The rows of a group lie close to one hidden flat surface of 12 dimensions, which passes through zero. Surfaces can cross.
In the rows, 128 means zero.
Known rows, each followed by its group:
[125 170  99 110 137 177 101 101 137 128 162  84 104  99 124 121 166 139
 153 100]
(3)
[144 173  65  83 154 109  87 101 106 106 199 121  83 133 152 140 189 133
  98 108]
(1)
[137 128 133 106  86 114 171  84  84  97 161 148 204  60 156 145  67 141
 145  77]
(4)
[ 92 140 200 114 125  71 142 117 107 146  86 124 122 178 112 142  96 132
  81  89]
(4)
[143 130 105 127 117 134 104 109  98 192 168 128 135 113 146 124 124 101
 136 126]
(5)
[152 140 123 161 142 128 122 158 139 104 148 136 135  85 166 139  80 161
 167 128]
(4)
[152 131 155 176 145 107 167 126 135  88 136 170 132  83 179 171 103 145
 115  96]
(1)
[180  86 144 190  97 133 160 129 108 172 121 137 159  97 134  99 113 103
 107 154]
(6)
[150 125 159 158 136  75 148 150 162 129 113 190  90 117 169 162 120 126
 113 137]
(4)
[106 138  97 115 129  84 165 107 143 102 163 182 101 144 141 169 111  61
  75  95]
(5)
[146 183 175  80 150 106 113 181 121 133 136  85 133 137 125 101  88 187
 144 134]
(5)
[128 123 140 136 171 165 145 115 190 163 120 166 159 148 116 152 187  73
 102 133]
(0)
[134 143 149 135 155  86 140 136 152  67 127 141  45 135  98 132 164 130
  89 140]
(0)
[117 140 161 101 160  73 119 124 124 101 131 123  57 139 101 121 158 145
 123 149]
(2)
[186  91 148 158 193  91  80 116 112 126 134 120 165 119  77 115 161 121
  98 116]
(2)
[108 122 136  74 124 106 136 126 123 146 100 110 190 162 113 122 101 125
 139 119]
(2)
[139 133 113 204 164 133 121 140 173 105 108  93  64 139 113 127 142 111
 101 105]
(1)
[107 102 144 100 193 110 123 156 156  78 113 200 165 168 124 169 162 132
 130 169]
(1)
[ 85  99 129 122  91 125 148 126  70  88 130 162 120 141 143 131  96 136
 135 164]
(6)
[ 77  81 117 154  98 117 144 132 140 144  79 168 134 159 150 161  77  95
 146 140]
(1)
[120 153  97  91 109 159 126 108 120 130 177 133 106  87 151 129 140 134
 174 139]
(6)
[172 126 123 107 146 157 129 134 102 123 204 203 155  95 135 133 176 107
 106 183]
(1)
[146 148  93 133   8 131 145 138 118 153 100  65 123 139  96  68  63 105
  90  94]
(3)
[117  80 122 185 145 178 136 130  84 121 130 111 136 144 143 113 138 132
 128 167]
(5)
[ 76 130 114 120 154 137 102  75 121 143 130  96 124 130 117 146 134 115
 154  79]
(0)
[151 140 112 119 105 118 142 129 156 133 135 166 125 100 158 147 129 125
 143 129]
(4)
[ 69 167 144  46 157 117 134 105 104 142 170 129  94 149 150 146 136 141
 151 138]
(6)
[164 148 195 127 151  70 123 166  73 167 159 126 109 138 146 105  89 152
 105 161]
(4)
[133 119 138 108 149 131 103 109  97 131 158 136 102  89 141 126 177 165
 175 169]
(3)
[ 88 170 129 118 141 167 124 120 146 109 142  90 116 110 127 134 108 143
 162  90]
(6)
[124  96 151 189 111  73 150  99  87 196 125 123  67 132 121 114  80  56
  93 119]
(6)
[105 141 119 113 106 109 142 105 175  81  97 130  72 130 114 143 168 137
 125 101]
(1)
[112 128 136 116  80  87  97  93  95  93 119 153  91  82 111 149 128 161
 142 103]
(0)
[ 96 135  93  96 150 101  92 108  82 162 186 119  69 138 147 122 118 112
 163 154]
(2)
[ 80  92 140 139 106  99 151 100  88  91 129 160  66 113 102 132 124 106
 131 153]
(6)
[153 134 186 120 137  97 178 111 130 207 138 135 105 126 107 104 142  73
  95 154]
(6)
[112 129  24 131 102 181 176 128 143 105 170 161 116 146 209 141 130  88
 127 158]
(5)
[101 153  94  80 119 142 139 100 129 122 137 108 163 127 187 154 123 158
 167  88]
(2)
[ 95 119 105 131  51 124 130  77 110 137 103 117 115  84 160 146  93 151
 180  79]
(2)
[ 79 120 109 107 149  80 126  73  94 125 134 125 102 157 170 164 131 132
 136 103]
(5)
[125 121 189 116 125 130  99 158 113 111  94 144 219 114 115 148  82 186
 151 110]
(6)
[219 107 158 182 133 142 146 183 141 151 112 142 186 105 166 108 125 158
 122 173]
(5)
[159 114  98 171 123  99 117 164 123 114 143 127  46 121 118  93 119 116
 137 185]
(4)
[107  88 145 159 105 107 174 143 155  91  70 145 124 162  88 120 110  95
  89 138]
(2)
[174 161 171  88 119  66 146 146 145 128 118 134 155  95 146 129  92 173
 141 107]
(5)
[103 114 187 121 134  92 137 158  96  95 102  96 123 157  49  90  79 127
 105 141]
(2)
[177 116 134 121 185  84 115 141 132  71 144 162 134 122 125 147 174 155
 110 145]
(1)
[134 108 125 143 153 117 132 104 139  80 146 144 109  89  82 130 151 105
 138 119]
(2)
[141 117 101 156 110 108 135  80  63 133 137  51 105 114 154  99 120 144
 130  97]
(3)
[160 140  78 121  58 116 127 129 175 125 120 144 135 103 103 120  99  96
 116  95]
(4)
[154 147 161  76 119 147 158 177  93  82 144 117 158 131 129  85 124 189
 125 187]
(3)
[177  70  74 163 123 113  96 155 151 104  89 182 165 153 144 140 172 131
 111 164]
(0)
[119 139  98 125 101 185 155 145 157 121 157 150 125 104 108 119 111  83
 137 150]
(2)
[149 161 124 135 101 150  98 115 123 199 171 121 104  83 131 117 117 108
 138 110]
(0)
[139 121 136 119 118 113 165 139 112  39 137 119 136 118  69  97 105 124
  94 133]
(4)
[140 119 146 159 138 145 178 178 170  76  99 153 166 134 146 136  98 140
 127 144]
(4)
[106 105 105 138 139 148 125  90 156 139 107 116 156 116 130 145 145 115
 179 104]
(0)
[110 123 141 107 211 103  92 112 121 146 122  96 185 183 109 145 134 115
 102  87]
(2)
[ 89 134 151  78 102 117 149  84  89 125 119 106 129 118 127 123 132 161
 160 124]
(6)
[ 72 168 152  94 130  98 122 138 158 128  89 113  91 208 103 145 122 119
  83  93]
(4)
[ 97 118 156 109 108 153 144 142 145  97 110 140 123 119  67 110 125 120
 151 163]
(1)
[ 74 105 117  92 117 102 145  81  95 131 121 155 138 158 155 164 138 115
 117 118]
(0)
[149 103  85 122 130 151 122 116 148 140 132 124 157 115 113 113 149 103
 161 142]
(0)
[132 181  81  62 124 154 133 137 196  87 140 106  91 133 104 109 181 130
 140 140]
(3)
[166 130  82 137  62 169 140 113 122  78 153 180 125  52 187 152 177 173
 143 141]
(3)
[ 77 150 191 162 155  99  55 126 156 190  87 124  33 141  93 164 134 129
 136  92]
(4)
[108 175 131 129 181 175  60 163 105 126 171 100 133 156 137 142 109 157
 113 101]
(0)
[157 139 105 146 133 133 142 150 106 120 169  92 117 123 101  83  89  93
 107 136]
(3)
[124 160 154 149 154 108 176 125 153 115 137 101  38 112 154 127 130 132
 139 121]
(0)
[ 83 163 153 103 148  95 206 117 165 100 133 103  41 140 128 123 117 107
 134 129]
(6)
[121 158 171  86  95 142 142 155 121 103 145 146 159 108  78 117  77 130
 115 119]
(1)
[126  88  94 208  99 161 159 117 147 117  96 130 111 132 139 135 133  95
 107 114]
(6)
[148 150 142 134 137 126 157 187 154  45 102  94 153 156 111 109  88 167
 103 111]
(5)
[149 131 140 148 162 126  77 117 120 122 118  90  87 136  75 111 199 141
  96 128]
(3)
[132 123  76  94 113 111 102  95 147 160 117 125 137 145 120 130 165 101
 133 108]
(0)
[172 102 135 155  44 146 111 156 105 149  90 182 135 130 136 123 162 151
  73 171]
(3)
[108 122  96 131 114 143  89 121 121 151 130 117 137 135 125 135 106 113
 146 110]
(2)
[109 175 112  63 126 103  80 110 155 156 108  88 128 163 132 142 150 157
 135  73]
(2)
[126 173 108  41  91  78 137 138 142 150 157 140  70 152 104 100 118  92
 121 161]
(5)
[133 153 124 114 115 122 116 139 154 155 114 123 120 150 126 132 137 124
 110 112]
(0)
[168 158  75 116 153 156 108 137 166 154 148 132 160 157 182 149 176 122
  97 108]
(3)
[108 153 153 174 185 134 169 181 190  44  97 113 109 149 148 151  85 157
 130 109]
(1)
[133 143  87  77 110 116 121 109 122  84 153 103 123 119  96 106 148 128
 124 119]
(4)
[114  91 162 142 126 156 169  77 125 124 109 174 182  90 132 159 177 121
 129 123]
(4)
[117 158 128 111 124 123 206 143 138 150 160 119  95 123 189 120  67 112
 158 151]
(6)
[ 82 153 133 136 111 151 144 130 123  65 145 117 102 100  84 128  69 121
 136  91]
(5)
[126 138 126  69 100  95  93 128 125 124 122 120 143 124  82 116 105 141
 152 117]
(1)
[173 124 125 106 118 103  63 130 157 111 108 188 150  98 117 162 196 164
 127 122]
(3)
[ 93 102 116 201 126 161 168 129 125 147 130 144  90 151 149 134 101  66
 102 141]
(3)
[145 103 133 212 122 135 145 130 149 172  87 100 129  97 171 133  82 133
 167 106]
(1)
[113  92 156 137 105  62 122 101  96 131  46 106 160 166 150 147 103 174
 123  89]
(2)
[ 81 141 148 110 142 165 158 137 108  94 126  97 176 157 131 130  92 151
 126 112]
(5)
[184 159  84 167 138 142  93 179 166 166 161 119 131 111 151 117  83 104
 126 111]
(1)
[162 177  86 126 114 163  97 162 155 110 185 113  95  78  97 103 103 121
 140 116]
(5)
[183 111 129  99 113  95 154 152 151 103 120 176 145 108 128 116 158 142
 129 185]
(3)
[101 137 155 142 149 140 122 158 162  74 117 154 116 113  96 151 104 133
 138 124]
(6)
[109  93 121 144 150  72 144  85 131  80  93 113  91 126 125 139 155 141
 150 116]
(0)
[103 115 146 119 136 150 125 115 112 214  86 112 211 198 190 154 136 136
 111 111]
(5)

New rows, each followed by its group:
[146 152 117 168  86 149 169 142 132  69 140 129  51  90 164 123 134 158
 112 136]
(2)
[151  99 146 151 128 106 132  96  94 115 137 143 118  88 112 126 161 133
 120 134]
(1)
[169 115 135 100 160 107 129  94 168 176 155 189 130  70 119 141 197  94
 165 157]
(2)
[ 77  56  98 113 119  42  80 115  97 127  68 113 129 187 102 124  95 129
 171 145]
(1)
[148 126 128 117  40 115 154 123  63 174 158 149 136  79 177 108  69 138
 148 150]
(0)
[ 87 150  92 121 150 145 125 137 156 119 167 135  82 141 120 138  97  74
 145 128]
(3)
[124 158 111 175 100 145 147 137 124 103 178 148  93  82 155 144  64 107
 118  87]
(1)
[106 146 115  92  64 155 129 118  93 155 151  90 118 110 107  86  91 124
 162 134]
(1)
[122 108 129 157 122 133 137 123 110  88 123 150 104 107 165 149 139 166
 148 147]
(2)
[109 137 115  96  50 150 120 142 103 142 116 152 113 137 157 128 123 156
 136 158]
(3)
[131 105 150 105 101 120  87 119 116 166 113 156 141  78 111 128 135 156
 194 159]
(2)
[104 107 153 136 158 120 159  93 126 164 147 123  97  87 113 121 120  92
 191 151]
(3)
[133  86 157 190 177 135 156 133 124 139 132 176 149 124 153 148 127  98
 116 155]
(3)
[ 98 157 166 159 139 157 132 105 135 117 138 123  84  91 115 151 129 128
 126  89]
(2)
[103 179 141 135 136 193 132 102 137 147 136  43 105 103 150 122 131 162
 165  78]
(1)
[ 81 142 135 118  90 180 174  96 148 129 122 123  94 110 105 127 147 102
 134 120]
(6)
[124 119 118  75 127 117 168 128 110 124 132  75 169 151 100  77 110 123
 146 151]
(0)
[154 145 157 121 119 123 136 155 135 150 130 150  98 122 149 122 154 148
 124 174]
(2)
[169 188 132 162 107 188 139 143 164 117 140  96 114 104 126 124 135 136
  77  78]
(2)
[209 128 159 147 152  95 121 144 152 130 137 157 157  71 120 124 146 142
 123 128]
(5)
[ 76 115 110 115 158 119 181 101 162  99 122 140 136 166 112 150 123  67
 116 108]
(2)
[ 82 100 164 104 139  72 147  69  94 163 126 137 127 109 107 136  93 100
 172 117]
(2)
[111 127 180 182 192 140 133 135 104 132 118 117 142 167 168 160 128 153
  82 104]
(2)
[ 87  99  93 141 134 106  71 103 149 125 106 143 103 103 116 162 125 124
 200 110]
(1)
[140 110 123 146  76 132 132 160  95  84 127 181 114 123 135 127 115 144
 102 171]
(3)
[110 127 149 110 180 131 131 132  76  56 181 137 112 139  95 122 155 135
  95 155]
(1)
[143 122 127 125  83 129 129  96 105 154 142 132 117  88 107 113 143 115
 127 128]
(1)
[146 155 138 113 165  65 177 121 144 121 169 105  47 156  75  92 139  55
  54 135]
(2)
[127 110 148 138 133 140 137 149 107 173 123 141 159 152 137 120 101 111
 117 154]
(2)
[ 86 115 151 118 118  94 142 125  52 145 148 134 113 157 143 124  75 116
 118 151]
(6)
[138 127 127 136  96 132 146 131  73 124 193 199  91  94 167 140 120 117
 103 170]
(0)
[152 127 126 125 162 136  83 134 145 141 136 131 137 128  91 123 167 121
 124 132]
(1)
[104 115 133 107  95 113  93 110 158 151  78 159 121 115 134 163 159 160
 177 124]
(2)
[133 143 129 147 153 145 107 159 147 108  99  73 179 191  78 116 115 119
  56  75]
(2)
[ 82 122 102  63  81  84 142 130 135 102  69 131 136 226 109 134 122 121
  89 120]
(0)
[ 51 141 183 138 175 197  72 152 155 125  85 146 146 163 124 186 146 168
 144 114]
(2)
[121 127  80 137 168 159 131 155 119  33 174 116 120 138 123 117 131 130
 121 151]
(2)
[141 151 132 104 103 137 148 110 110 123 162 140 122 110 128 122 150 124
  95 130]
(1)
[ 95  96 134 147 141 137 121  88  88 117 149 162 115 110 131 157 147 115
 128 131]
(1)
[138 110 127 154  68 108 143  89  99 148 121 136  92 122 106 118 143  88
  64 107]
(1)
[ 89 149 147  48  79 163 168 138 147 102  99 143 184 130 155 138 113 179
 176 138]
(6)
[ 78 154 108  65 169 133  98 121  82  81 177 110 133 171 145 142 128 161
 128 124]
(0)
[117 125 129 199 184 149  83 146 173 214  91 147 144 161 222 198 122 135
 145  98]
(4)
[180 141 158 122 118 167 185 162 148 139 139 183 141  96 207 136 165 165
 132 194]
(2)
[128 147 191 159 115 134 133 157  95 108 147 144 107  91 117 125  78 155
 112 130]
(0)
[134 148  89 133 108 154  75  79 140 211 126  97 132 119 148 142 160 116
 135  73]
(3)
[143 105 124 152 117 156 133 119 128 108 117 140 169  94 149 140 142 153
 150 125]
(6)
[153 120  77  72 119  92  66 152 123 156 159 182 176 124 129 128 101 118
 158 158]
(1)
[143 119 168 106 151  51 134 112 135 120 107 130  89 127  98 121 161 135
 114 133]
(2)
[120 110  83 110 129 103 124  96 143 147 109 155 135 171 176 158 173 113
 115 124]
(0)
[ 49  83  65 154 122 166 124 118  97  58 128 148 129 157 139 157  97 115
 145 137]
(0)
[128  90 106 145  90 142 119 130 103 150 116 156 155 116 168 134 116 145
 167 162]
(2)
[110 136 126 157  66 152 202 115 137 146 113 152 100 130 181 143 113  97
  84 113]
(1)
[140  88 110 158  68  99 125 111 137 139  65 140 134 133 127 135 132 118
 114 112]
(6)
[124 144 138 155  92 191 181 145 162 121 103  96 160 110 129 115  85 132
 141 107]
(6)
[102  89 175 183 126 112 122  76  86 100  72 107 103 124 127 149 169 173
 114  94]
(3)
[ 74  94 102 130  94 106 121  81 168 180  26  99 111 171 155 149 151 130
 183 107]
(1)
[ 99 146 156 102 116 145 210 148 103  71 143 110 151 124 151 112  75 160
 141 149]
(2)
[183 133 172 153 137 153 188 188 102 131 142 113 181 145 136  80  88 122
  63 166]
(2)
[ 90 105 131 117  78 125  96 126  66 100 155 198 114  72 153 164  89 169
 188 162]
(3)
[151 108 159 105 212 100  48 144 129 189 157 187 145 119 103 150 163 112
 155 176]
(3)
[180 170  65 112 104 172  93 161 147 113 154  86 154 130 121  97 134 146
 113 113]
(2)
[109 110 137 137 136  98 131 159  71 148 118  92  63 174 178  92 115 173
 156 207]
(5)
[121 167 172  90 103  81 132 151 166 173  97 132 121 157 106 129  91 110
 106 106]
(5)
[129 112 146 166 189 144 109 140 112  51 150 129 101 129  66 117 171 124
  90 148]
(6)
[136 137 136 123  90 118 114 138 127 114 102 121  96 120 133 122 136 172
 131 130]
(2)
[168 109  97 102 134 129 119 145 173 155  98 152 198 173 133 124 175 113
 106 155]
(0)
[131 117 145 143  90 121 158 158 172 136  54 137 127 153 138 129 123 140
 122 140]
(5)
[129 143 123 147 133  96 114 117 105  91 142 108  89 121 118 136 110 132
 100  82]
(1)
[107 118 131 140 162 159 103  66  98 181 132 105 119 161 144 141 215 116
  91 112]
(1)
[182  94 152 159 139  58 169 104 127 116  84 101 155  98 163 122 126 172
 146 110]
(6)
[162 113 124 130 179 123 133 125 131 122 157 138 157 120 118 122 153 108
 115 138]
(2)
[144 145 169  98  86  74 108 106  93 155 126 121 124  95 122 121 111 166
 127  99]
(0)
[156 140 156 121 108 107 113 138 123 173 116 126 116 127 124 112 136 139
 115 137]
(2)
[149 127 193 150 133  79 161 126 167 116  87 169  84 120 103 146 162 121
  78 127]
(0)
[141 127 135 187 101 123 154 112 126 154 105  87 107 109 154 116  96 129
 134 102]
(1)
[ 88 170 140  82  95  99 140  89 129 135 148 107  43 118  63 114 124  86
 108  96]
(0)
[ 99 117 120 134 108 136 130 154 123 110 140 186 124 125 140 148  88 114
 133 152]
(3)
[147 119  73 121 127 142 135  97 117 180 171 112 135 114 140 102 139  80
 142 141]
(0)
[155  64  76 191  87 147 122 104  91 140 128 154 144 111 163 130 148 113
 115 143]
(6)
[159 131 132 124  94 143  89 182 139 126 116 138 110 125  98  99 143 158
 134 177]
(2)
[162 170 129  84 130 133 109 156 148 135 129 108 142 144 131 112 155 164
 118 132]
(2)
[ 70 155 124 148 145 136 147 123  94  92 140  67  92 145 174 134  69 159
 149  93]
(1)
[103 128  94 124 123 166 142 169 179 167 120 152 145 198 108 126 111  48
  86 153]
(2)
[120 144 192 132 149 121 127 125 109 112 126 144 156 146  97 155 125 123
  51  79]
(1)
[122  91 136 128 122 149 140  96  89 171 137 158 163 114 158 136 149 126
 152 154]
(1)
[105 141 177  69 141 107 124 134  99 129 133 106 122 143  60  90 129 132
 124 146]
(5)
[125 138 116 135 167 131  83  94  69 120 136  61 112 160 166 126 186 186
 103 100]
(3)
[122 132 143 134 165 178 151 134 175 141 130 132 150 132 111 132 149  99
 131 133]
(0)
[187 118 113 160 151 135 153 165 142 137 132 155 162 140 199 132 141 142
 111 165]
(5)
[ 64  96 127 121 119 185 176 111  74 124 164 179 177 136 164 155  95  99
 131 158]
(0)
[170 105 185 170 132 117 111 132  69 148 152 132 124  60 121 106 116 157
 149 155]
(2)
[ 82 157 161 125 128 180 134 118  94 153 166 154 167 120 143 160  98 114
 107  94]
(1)
[ 48 105 135 139  99 145 103 115 143 143  76 151 117 148 117 168 112 121
 164 113]
(2)
[113 184 166  91 112 154 120 170 137 115 120 119  91 132 145 125 141 197
 139 150]
(2)
[125  96 134 129 152  98 166  97 106 123 123 127 122 129 177 136 150 149
 151 150]
(3)
[ 66 144 164 109 155 187 172 109 148 135 136 181 144 112 220 200 152 159
 182 136]
(2)
[ 86 113 108 116 133 140 137 101  82 175 144 118 160 173 149 135 106  86
 102 117]
(0)
[ 72 114  92 127 149 164 137  88  88 140 160  63 146 138 109 103  83  88
 166 111]
(0)
[132 132 123 115 130 110 184  86 134 143 153 152 111 102 186 148 145 107
 141 125]
(2)
[110 132 145  84 122 147 128 169 126 181 117 154 159 181 168 127 118 141
 142 187]
(2)
[122 114  79 109 126 110  88 112 125 142 142 144 124 110 147 143 127 129
 181 133]
(1)
[117 165 127 136 116 127 147 130 125 158 141 116  75 147 189 142 130 128
  99 116]
(2)
[158 135 126  71 136  16 119  97  88 168 175 150 108 129 131 126 117  99
 103 122]
(5)
[127  97 154 158  92 111 106 112  82 106 117 139  91  58 112 121 116 174
 178 143]
(2)
[183 132  99 171 164  53 138 114 175 104 123  90  72  85 143 124 119 134
 161  90]
(6)
[ 65 103 150 116 129 121 141  74 140 103  75 146 128 115 145 180 160 159
 185 104]
(1)
